There are 4 nested groupings, the coarsest first. Each group lies inside one group of the grouping before and may be the whole of it. The rows also spread widely along 13 directions, which tell nothing about the answers.
(in the rows, 128 means zero)
Known rows, each followed by its group in each grouping:
[140 114 186 154 133 150 104 132 125 175 134 148 139 118 151 111 116 90 65 115 105 109 110 185 119] => K_297 kegof K_813 K_973
[109 130 165 102 142 172 129 153 119 157 114 175 100 130 79 110 184 94 119 84 102 129 127 119 165] => K_359 bar K_48 K_502
[174 135 162 111 103 180 169 133 75 152 149 114 141 61 167 107 112 141 127 120 89 179 101 126 165] => K_297 kegof K_813 K_800
[172 125 140 90 114 144 114 113 176 134 128 163 126 83 161 134 131 170 147 129 107 178 157 111 105] => K_359 Vuma K_595 K_582
[138 105 117 104 135 115 157 122 163 134 125 144 124 92 79 149 207 99 112 115 144 134 107 130 158] => K_359 bar K_260 K_32
[126 149 94 144 142 109 136 105 118 118 116 83 107 173 73 174 158 176 124 120 156 79 103 111 162] => K_297 puzaf K_956 K_888
[117 111 147 136 122 104 148 126 185 168 133 132 177 78 157 151 141 86 125 132 142 121 109 132 111] => K_400 tulug K_835 K_456
[133 114 170 109 149 119 129 83 106 125 121 148 97 114 123 95 148 75 116 122 108 165 121 124 156] => K_297 kegof K_126 K_12
[177 138 194 175 137 111 121 145 151 152 160 127 170 123 154 109 124 99 157 130 151 99 108 174 115] => K_359 Vuma K_530 K_372
[152 114 176 173 127 119 153 169 148 145 176 116 166 107 138 129 115 130 163 134 142 121 105 131 139] => K_400 tulug K_584 K_166
[86 116 132 128 140 167 80 152 159 137 90 170 113 165 109 148 133 162 93 115 99 83 170 121 102] => K_400 tulug K_835 K_795
[168 117 112 103 146 126 111 141 106 82 130 127 114 150 106 138 101 161 132 120 132 177 166 184 130] => K_400 tulug K_584 K_411
[154 105 129 115 125 87 145 132 147 131 158 120 79 122 65 128 135 143 161 158 155 165 128 115 160] => K_400 rif K_875 K_74
[126 101 116 105 139 89 75 75 173 116 135 147 68 156 126 142 94 140 91 124 121 192 155 127 101] => K_297 romi K_650 K_497
[192 123 118 99 135 107 93 117 143 58 124 167 96 154 121 95 124 138 161 143 148 178 157 133 117] => K_297 pupuf K_881 K_831
[105 84 170 148 143 118 135 99 155 157 164 138 112 96 139 131 129 96 89 118 95 164 110 114 135] => K_359 Vuma K_869 K_753
[123 127 89 116 123 125 134 129 207 150 123 126 120 148 85 192 178 181 121 94 147 104 110 76 127] => K_400 Vezu K_937 K_744
[152 184 110 133 104 109 131 113 90 138 119 78 159 125 180 122 76 127 160 157 156 114 124 161 113] => K_297 pupuf K_303 K_728
[106 113 94 159 124 95 114 142 174 94 149 116 116 144 124 160 107 179 148 166 145 132 147 85 120] => K_297 romi K_650 K_280
[169 108 142 113 93 168 109 145 147 144 140 174 137 94 177 87 106 107 89 121 104 168 123 142 99] => K_297 kegof K_343 K_304
[90 115 149 100 136 115 123 115 188 176 129 139 97 115 106 185 130 167 135 123 110 160 159 95 131] => K_400 rif K_866 K_463
[156 156 124 118 115 158 129 145 87 133 100 109 139 107 136 124 111 176 148 159 121 107 151 145 127] => K_400 pon K_769 K_452
[92 127 79 118 97 88 118 120 140 152 134 116 85 126 118 126 86 106 122 169 147 157 141 117 120] => K_297 kegof K_126 K_843
[178 172 131 125 100 148 133 131 122 137 103 118 164 84 164 111 142 161 175 162 140 83 134 121 115] => K_359 bar K_238 K_989
[82 107 69 72 105 148 126 118 187 143 105 168 118 103 135 169 149 115 70 105 108 175 133 97 110] => K_297 pupuf K_881 K_950
[191 134 121 151 132 102 116 125 123 65 128 122 151 133 150 104 121 136 157 171 160 113 131 153 117] => K_297 pupuf K_881 K_950
[148 126 130 81 166 144 121 81 112 84 90 147 103 150 110 130 170 139 120 84 103 161 142 116 141] => K_400 Vezu K_937 K_744
[149 180 104 129 83 190 106 153 84 157 114 121 92 170 119 83 104 179 132 121 116 78 125 95 120] => K_359 Vuma K_869 K_753
[164 111 131 139 106 107 116 116 127 130 158 134 73 155 107 65 97 116 133 143 145 135 107 91 122] => K_400 tulug K_584 K_166
[102 103 83 96 146 119 112 116 145 89 94 161 103 155 93 126 162 89 97 114 131 145 148 130 118] => K_400 Vezu K_937 K_744
[133 132 141 110 103 148 128 113 147 184 120 130 105 82 135 148 127 172 111 148 104 130 131 102 137] => K_297 kegof K_813 K_973
[119 153 62 96 123 133 144 184 124 98 118 122 143 155 87 169 143 130 152 107 163 156 138 160 152] => K_297 pupuf K_881 K_950
[90 129 134 135 125 138 125 151 90 135 124 135 143 142 150 84 93 49 116 125 120 139 133 159 114] => K_400 rif K_875 K_74
[83 112 122 127 131 123 127 166 152 92 129 155 131 108 127 149 123 141 173 163 124 166 175 98 137] => K_297 puzaf K_956 K_888
[29 110 129 125 153 100 92 126 162 121 111 162 114 145 134 150 109 74 115 134 111 165 177 126 110] => K_297 romi K_650 K_497
[140 136 43 131 108 111 130 141 88 54 130 99 114 151 126 111 89 146 145 173 156 148 141 126 129] => K_297 pupuf K_881 K_831
[126 103 183 126 178 117 147 57 141 95 122 146 116 133 127 119 183 107 141 88 103 143 103 48 156] => K_400 tulug K_835 K_795
[149 158 125 150 111 82 125 117 143 163 148 93 130 131 134 126 102 120 157 148 170 107 114 143 115] => K_359 bar K_260 K_32
[103 158 100 135 100 109 101 153 147 182 119 102 161 122 161 164 72 116 110 152 152 113 147 200 88] => K_297 romi K_650 K_280
[51 145 89 100 117 117 106 171 149 146 121 143 104 140 110 157 89 121 158 138 132 172 193 132 114] => K_359 bar K_260 K_32
[124 176 120 108 96 136 112 176 103 184 130 124 88 183 83 100 83 119 166 111 155 124 134 138 132] => K_400 tulug K_584 K_166
[139 87 125 134 137 114 140 130 127 52 149 148 119 123 134 83 126 112 161 156 126 179 141 84 132] => K_400 rif K_875 K_74

New rows, each followed by its group in each grouping:
[88 112 111 141 105 97 131 83 165 162 151 126 69 123 122 114 119 120 120 148 123 136 108 34 124] => K_359 Vuma K_595 K_582
[140 118 168 185 142 148 142 156 104 123 162 131 169 147 141 84 144 55 102 83 128 96 73 156 136] => K_359 bar K_260 K_32
[140 119 113 141 106 143 116 104 160 161 147 114 102 159 132 133 110 174 82 103 117 111 95 80 107] => K_400 rif K_875 K_74
[77 164 148 114 130 178 126 133 141 175 80 132 180 116 175 170 136 146 126 101 91 94 150 116 107] => K_400 rif K_875 K_74
[198 150 156 172 127 126 131 163 123 117 173 94 164 131 152 128 95 176 184 137 150 123 123 162 128] => K_359 Vuma K_530 K_372
[155 137 141 150 143 156 142 122 54 109 113 98 155 130 144 98 129 112 104 121 113 94 106 168 140] => K_400 Vezu K_937 K_744
[154 102 115 146 134 151 122 166 131 97 126 155 125 181 76 95 177 102 90 99 145 82 101 140 131] => K_400 rif K_866 K_463
[182 96 103 118 111 118 119 162 164 94 160 168 107 127 100 96 138 117 138 135 153 176 133 140 120] => K_359 Vuma K_595 K_582
[106 110 91 130 141 133 128 119 133 74 106 138 92 135 92 131 172 164 135 158 117 109 151 67 144] => K_359 Vuma K_530 K_372
[186 127 123 141 112 168 111 203 147 86 173 152 159 162 146 125 96 171 148 86 138 171 126 147 114] => K_297 puzaf K_956 K_888
[191 102 135 126 147 115 131 102 113 97 135 99 97 117 93 146 134 208 125 160 124 134 143 146 151] => K_400 rif K_866 K_463
[136 101 108 140 117 150 102 166 134 95 149 160 122 160 143 88 85 117 106 116 120 161 135 126 93] => K_400 pon K_769 K_452
[88 136 144 155 113 147 76 141 118 148 98 147 102 155 145 85 81 138 122 179 105 66 175 111 85] => K_400 rif K_866 K_463
[139 152 167 150 136 111 104 122 130 155 129 121 133 132 142 121 108 123 148 141 136 100 142 159 113] => K_359 bar K_260 K_32
[172 134 108 145 104 142 145 120 149 133 122 104 181 85 171 149 147 160 107 142 135 89 98 128 116] => K_297 kegof K_126 K_843
[111 140 186 142 142 142 107 94 138 152 106 148 143 125 183 106 115 110 132 120 96 109 132 93 98] => K_400 pon K_769 K_452
[131 146 87 144 76 181 114 156 124 128 115 140 118 129 148 80 122 167 128 154 118 70 126 56 101] => K_359 bar K_238 K_989
[192 120 198 169 173 134 133 128 96 67 160 121 161 143 160 102 111 144 168 107 115 153 118 139 139] => K_400 pon K_769 K_452
[75 132 161 165 170 136 123 126 91 130 111 117 132 182 109 125 138 90 107 102 112 79 121 140 143] => K_400 rif K_875 K_74
[176 150 60 94 40 163 126 169 147 168 146 121 109 126 139 105 76 186 132 135 145 147 122 96 92] => K_400 rif K_866 K_463
[100 123 117 103 105 143 94 172 175 168 140 176 96 177 104 118 97 101 117 81 133 162 139 120 101] => K_400 tulug K_835 K_795
[60 110 139 163 146 111 93 122 114 131 110 144 92 141 116 105 111 93 105 178 108 94 168 135 117] => K_359 Vuma K_595 K_582
[135 111 128 107 121 91 145 107 117 133 123 109 101 70 113 128 117 142 154 205 131 158 160 133 145] => K_400 rif K_875 K_74
[154 140 127 94 117 179 149 134 111 94 124 162 147 113 164 80 155 96 154 85 106 177 115 86 131] => K_359 Vuma K_530 K_372
[110 166 117 132 94 126 109 113 152 199 132 108 69 155 102 135 108 182 139 133 134 86 122 62 123] => K_359 bar K_260 K_32
[126 159 70 115 56 140 137 209 148 162 146 132 148 104 139 108 94 114 172 151 167 141 135 127 104] => K_359 bar K_238 K_989
[154 110 122 114 155 101 124 138 98 101 136 123 121 154 89 125 116 88 118 111 150 169 138 213 141] => K_400 tulug K_584 K_166
[122 137 105 104 122 161 128 143 107 174 112 115 116 142 95 156 126 140 74 91 117 124 118 167 135] => K_400 pon K_769 K_452
[137 136 154 169 150 114 106 127 129 119 167 113 134 168 152 123 86 126 137 100 131 141 126 145 115] => K_359 bar K_48 K_502
[145 136 192 145 130 171 123 111 113 142 113 150 135 122 163 74 144 121 131 116 91 88 109 80 122] => K_400 Vezu K_937 K_744
[135 114 144 92 133 135 160 143 134 128 117 157 137 84 105 118 181 83 148 121 128 160 125 127 155] => K_400 Vezu K_937 K_744
[130 134 166 124 107 164 122 178 119 195 132 157 116 149 93 83 134 75 109 99 128 102 106 155 133] => K_400 rif K_866 K_463
[142 148 112 98 98 136 97 149 131 178 110 146 106 161 103 99 112 96 106 118 149 117 133 175 101] => K_400 rif K_875 K_74
[159 125 194 88 185 72 152 44 113 122 126 109 98 98 107 147 154 119 173 120 121 200 135 135 177] => K_400 Vezu K_937 K_744
[115 183 82 124 123 169 123 121 70 93 98 118 120 202 137 86 130 117 144 80 124 104 115 81 125] => K_359 Vuma K_530 K_372
[148 124 129 115 109 114 171 141 156 131 162 127 176 65 175 137 122 91 161 124 143 206 108 126 137] => K_297 kegof K_813 K_973
[109 116 190 125 182 121 130 106 114 93 106 152 122 123 118 119 164 105 164 128 101 142 155 110 155] => K_400 Vezu K_937 K_744
[125 136 152 64 146 131 168 98 128 146 106 119 141 63 130 183 155 150 165 112 105 192 150 120 165] => K_400 tulug K_835 K_795
[106 141 97 126 89 127 123 145 142 189 131 107 127 105 140 153 88 137 102 152 133 126 132 148 114] => K_297 kegof K_126 K_843
[156 126 136 67 128 122 94 127 191 141 126 154 92 123 114 178 106 214 162 128 119 199 198 132 109] => K_400 rif K_866 K_463
[144 148 100 166 120 99 168 130 76 112 142 64 161 143 131 102 115 89 149 146 171 97 85 144 142] => K_400 rif K_875 K_74
[107 135 138 134 107 146 122 142 179 182 118 163 142 115 136 121 161 95 117 117 127 88 114 104 107] => K_359 Vuma K_595 K_582
[47 132 106 124 114 130 90 121 151 187 100 145 71 180 95 129 109 113 88 121 119 85 141 85 104] => K_400 tulug K_584 K_166
[112 107 132 157 116 141 124 129 154 124 124 151 133 106 150 112 141 124 106 161 113 91 116 80 120] => K_297 pupuf K_881 K_831
[91 176 136 140 135 131 142 164 71 139 119 93 177 133 158 144 87 92 159 130 135 126 141 192 141] => K_297 pupuf K_303 K_728
[126 147 135 107 139 99 139 86 101 131 93 135 77 124 71 83 192 78 157 152 147 97 121 94 167] => K_359 bar K_48 K_502
[184 141 178 142 132 95 153 112 132 148 173 100 121 105 119 123 130 141 184 131 150 147 102 121 160] => K_359 bar K_260 K_32
[106 127 148 164 174 92 123 142 141 84 119 137 132 180 84 124 169 96 174 128 158 87 134 117 143] => K_400 Vezu K_937 K_744
[136 139 182 118 116 107 138 136 102 196 147 108 112 93 121 112 85 103 158 159 131 154 139 172 144] => K_400 rif K_866 K_463
[124 145 106 73 107 111 122 72 133 148 88 136 105 109 148 104 124 98 135 146 129 153 143 102 104] => K_400 rif K_875 K_74
[112 137 141 141 117 116 137 151 147 122 114 137 133 83 133 130 139 151 195 202 137 110 162 82 143] => K_297 kegof K_813 K_973
[123 146 106 127 99 171 132 147 106 139 138 124 148 120 177 110 90 127 121 106 103 154 125 121 109] => K_359 Vuma K_595 K_582
[143 154 124 101 111 78 123 93 163 165 131 112 129 97 159 153 92 121 155 153 154 169 136 146 112] => K_297 pupuf K_881 K_831
[59 130 196 203 143 145 121 152 97 168 157 123 155 141 172 95 85 57 113 110 97 96 110 133 122] => K_359 bar K_238 K_989
[117 111 65 115 135 82 142 115 134 116 110 118 93 126 48 138 190 90 100 153 171 104 120 146 155] => K_359 bar K_48 K_502
[104 139 137 154 112 182 155 168 73 159 119 127 131 123 100 85 166 86 101 118 113 59 89 119 162] => K_359 bar K_260 K_32
[142 121 182 125 149 84 135 93 195 151 119 131 130 70 124 172 160 174 184 178 134 122 151 90 134] => K_400 pon K_769 K_452
[124 140 166 116 162 119 146 134 72 107 133 127 130 137 113 113 128 65 156 108 128 177 125 173 175] => K_297 pupuf K_881 K_950
[147 123 152 105 119 158 103 147 135 164 146 143 123 134 147 134 72 146 106 87 103 181 145 167 107] => K_400 tulug K_835 K_795
[167 107 160 109 102 108 143 120 166 186 175 127 85 79 112 129 102 159 146 146 128 189 113 96 140] => K_400 pon K_769 K_452
[94 135 48 139 121 108 157 156 133 129 125 87 135 142 70 176 163 124 112 127 170 89 109 141 150] => K_359 bar K_260 K_32
[154 138 132 125 115 154 131 170 112 125 138 156 107 155 90 72 155 91 149 108 141 124 109 121 146] => K_359 Vuma K_530 K_372
[94 102 150 175 143 117 122 151 113 95 157 136 89 152 103 100 110 126 148 159 117 134 138 85 157] => K_297 kegof K_126 K_843
[191 120 152 140 129 176 127 119 92 112 137 119 134 124 147 113 133 169 83 102 96 124 96 140 143] => K_297 romi K_650 K_280
[123 123 119 116 137 160 138 113 157 120 121 154 157 129 153 138 172 103 100 62 107 144 104 103 119] => K_359 Vuma K_595 K_582
[165 152 104 108 121 122 118 129 101 116 148 124 64 196 75 86 120 120 154 93 153 162 113 118 147] => K_359 Vuma K_530 K_372
[111 130 140 109 146 104 86 81 204 153 106 161 102 169 125 147 144 120 117 90 130 126 138 95 91] => K_400 Vezu K_937 K_744
[90 122 129 149 117 104 142 147 147 156 118 113 149 81 132 149 119 131 154 195 139 91 152 121 124] => K_400 tulug K_584 K_166
[160 119 128 95 109 142 136 144 164 142 148 159 122 125 121 111 140 107 132 84 133 180 107 111 124] => K_400 Vezu K_937 K_744
[80 161 141 93 118 105 152 112 143 214 109 115 143 90 137 156 124 71 149 120 137 149 123 132 129] => K_400 pon K_769 K_452
[205 132 122 119 102 131 110 113 107 171 151 106 90 124 112 104 100 147 78 126 137 131 106 188 123] => K_359 bar K_48 K_502
[124 119 124 97 103 161 91 152 159 143 111 179 104 131 134 106 109 145 122 139 107 145 170 112 92] => K_400 rif K_875 K_74
[88 137 108 171 121 98 97 126 164 93 147 136 108 191 154 107 80 126 164 144 145 123 132 47 97] => K_297 pupuf K_881 K_950
[144 158 105 155 110 145 116 188 109 129 146 117 142 190 116 113 98 116 125 103 159 102 102 167 125] => K_297 pupuf K_881 K_950
[153 106 158 126 149 138 129 99 122 109 106 155 145 121 138 93 168 77 100 110 117 110 110 135 124] => K_400 tulug K_584 K_166
[115 84 166 111 170 116 139 104 131 134 139 147 86 96 77 146 174 107 96 116 101 170 133 141 174] => K_359 bar K_48 K_502
[128 149 119 121 102 143 158 148 103 152 122 111 151 77 145 118 130 114 152 156 129 125 127 136 138] => K_359 Vuma K_530 K_372
[157 152 132 145 120 126 144 114 91 129 113 92 158 108 156 105 124 124 145 155 137 88 113 136 125] => K_400 Vezu K_937 K_744
[127 163 113 138 84 187 107 151 115 152 107 123 131 140 169 107 81 198 139 143 105 75 145 72 93] => K_400 tulug K_584 K_166
[133 95 163 148 145 146 96 154 93 103 137 163 95 134 108 76 117 106 106 148 104 133 156 165 133] => K_359 bar K_238 K_989
[172 116 129 107 114 114 136 93 133 141 155 123 92 102 121 112 126 130 118 124 128 174 110 119 137] => K_359 bar K_260 K_32
[132 138 152 115 110 135 124 166 165 188 153 142 141 139 130 133 105 103 137 87 138 156 121 153 113] => K_400 rif K_866 K_463
[161 124 83 116 114 149 146 151 76 64 104 134 152 110 139 73 136 97 134 156 137 134 130 141 123] => K_400 pon K_769 K_452
[116 137 178 80 113 135 141 133 168 199 118 153 118 70 123 147 141 139 172 139 111 160 156 102 139] => K_400 rif K_866 K_463
[169 159 138 108 104 123 96 118 130 155 137 120 121 146 169 107 54 148 154 128 134 165 150 150 86] => K_400 rif K_875 K_74
[62 102 148 123 143 114 168 125 113 160 141 117 114 67 110 151 139 85 125 150 101 170 136 128 172] => K_359 Vuma K_530 K_372
[150 131 120 106 115 168 157 120 75 137 141 104 114 96 130 123 122 152 105 105 95 167 112 128 158] => K_359 bar K_260 K_32
[123 109 118 78 113 179 107 123 147 150 106 159 116 103 151 146 114 167 78 113 77 172 163 129 101] => K_400 rif K_875 K_74
[161 160 71 129 107 148 155 149 80 119 133 86 153 166 124 112 116 115 119 86 157 122 79 143 131] => K_400 pon K_769 K_452
[81 131 124 133 126 129 149 116 148 153 124 123 163 91 168 149 136 91 121 120 113 137 122 110 119] => K_359 Vuma K_869 K_753
[144 110 121 100 127 146 147 83 125 94 121 134 120 80 159 134 142 159 115 138 92 175 126 78 143] => K_297 pupuf K_881 K_950
[107 98 169 113 145 136 108 92 135 152 129 159 70 133 105 119 143 109 76 103 88 156 119 105 148] => K_297 romi K_650 K_280
[169 134 115 137 129 142 80 144 194 68 116 168 158 182 167 120 124 176 160 112 140 111 161 97 63] => K_400 rif K_866 K_463
[75 130 138 151 169 99 140 168 130 119 121 116 142 160 72 171 149 110 166 124 153 102 145 149 161] => K_400 tulug K_835 K_456
[73 144 81 167 89 155 141 202 135 154 157 98 175 117 165 156 76 145 132 133 130 117 131 122 107] => K_359 bar K_238 K_989
[183 155 125 137 110 147 144 92 99 146 134 80 136 142 152 113 116 164 117 105 128 101 80 108 126] => K_400 rif K_875 K_74
[159 127 151 138 112 161 103 195 113 116 150 159 120 147 122 85 101 132 142 128 125 145 139 151 130] => K_297 romi K_650 K_280
[122 115 138 94 124 155 126 107 170 144 135 164 120 123 142 148 145 125 98 66 101 185 109 88 128] => K_297 puzaf K_956 K_888
[115 102 162 116 153 122 112 94 143 142 89 171 97 123 93 105 181 81 94 136 115 99 128 119 130] => K_400 pon K_769 K_452
[124 150 108 120 129 151 130 175 127 126 117 120 155 121 123 167 131 162 152 129 130 126 161 166 130] => K_359 Vuma K_530 K_372
[72 143 117 114 165 107 151 123 108 119 124 105 111 173 71 173 158 95 135 74 137 160 114 125 184] => K_297 romi K_650 K_497
[158 116 157 119 143 95 149 73 173 133 130 124 113 105 112 146 172 156 161 132 138 126 110 64 148] => K_400 tulug K_584 K_166
[178 132 123 83 87 141 141 107 168 190 139 132 133 97 148 128 129 123 103 94 132 164 91 126 108] => K_400 rif K_875 K_74
[142 192 100 68 111 138 135 110 86 161 85 99 105 118 110 140 132 155 167 135 134 134 153 143 145] => K_359 Vuma K_530 K_372
[168 121 137 109 133 119 145 64 80 132 107 103 105 99 122 102 140 119 103 145 119 122 110 136 147] => K_400 tulug K_584 K_166
[153 163 93 98 82 156 93 95 121 143 96 134 103 159 169 76 88 146 118 125 121 114 135 86 73] => K_400 rif K_866 K_463
[164 150 131 133 104 162 115 149 148 164 166 126 136 153 156 132 89 162 125 72 121 154 110 130 106] => K_359 Vuma K_595 K_582
[119 119 66 127 121 157 120 153 114 86 111 131 152 151 143 121 120 117 87 111 124 126 135 149 99] => K_400 Vezu K_937 K_744
[223 127 160 160 107 132 149 173 118 132 190 105 146 93 131 109 105 172 170 152 146 144 110 165 147] => K_359 Vuma K_595 K_582
[80 173 121 150 119 128 116 148 124 195 103 90 170 137 155 166 83 123 121 135 138 74 139 173 96] => K_400 pon K_769 K_452
[108 160 137 142 108 155 143 113 99 171 124 118 156 126 173 85 128 56 110 89 119 99 78 106 118] => K_359 bar K_238 K_989
[142 69 135 139 132 118 166 121 170 109 163 133 132 84 120 138 162 137 118 139 121 159 102 83 147] => K_400 rif K_875 K_74
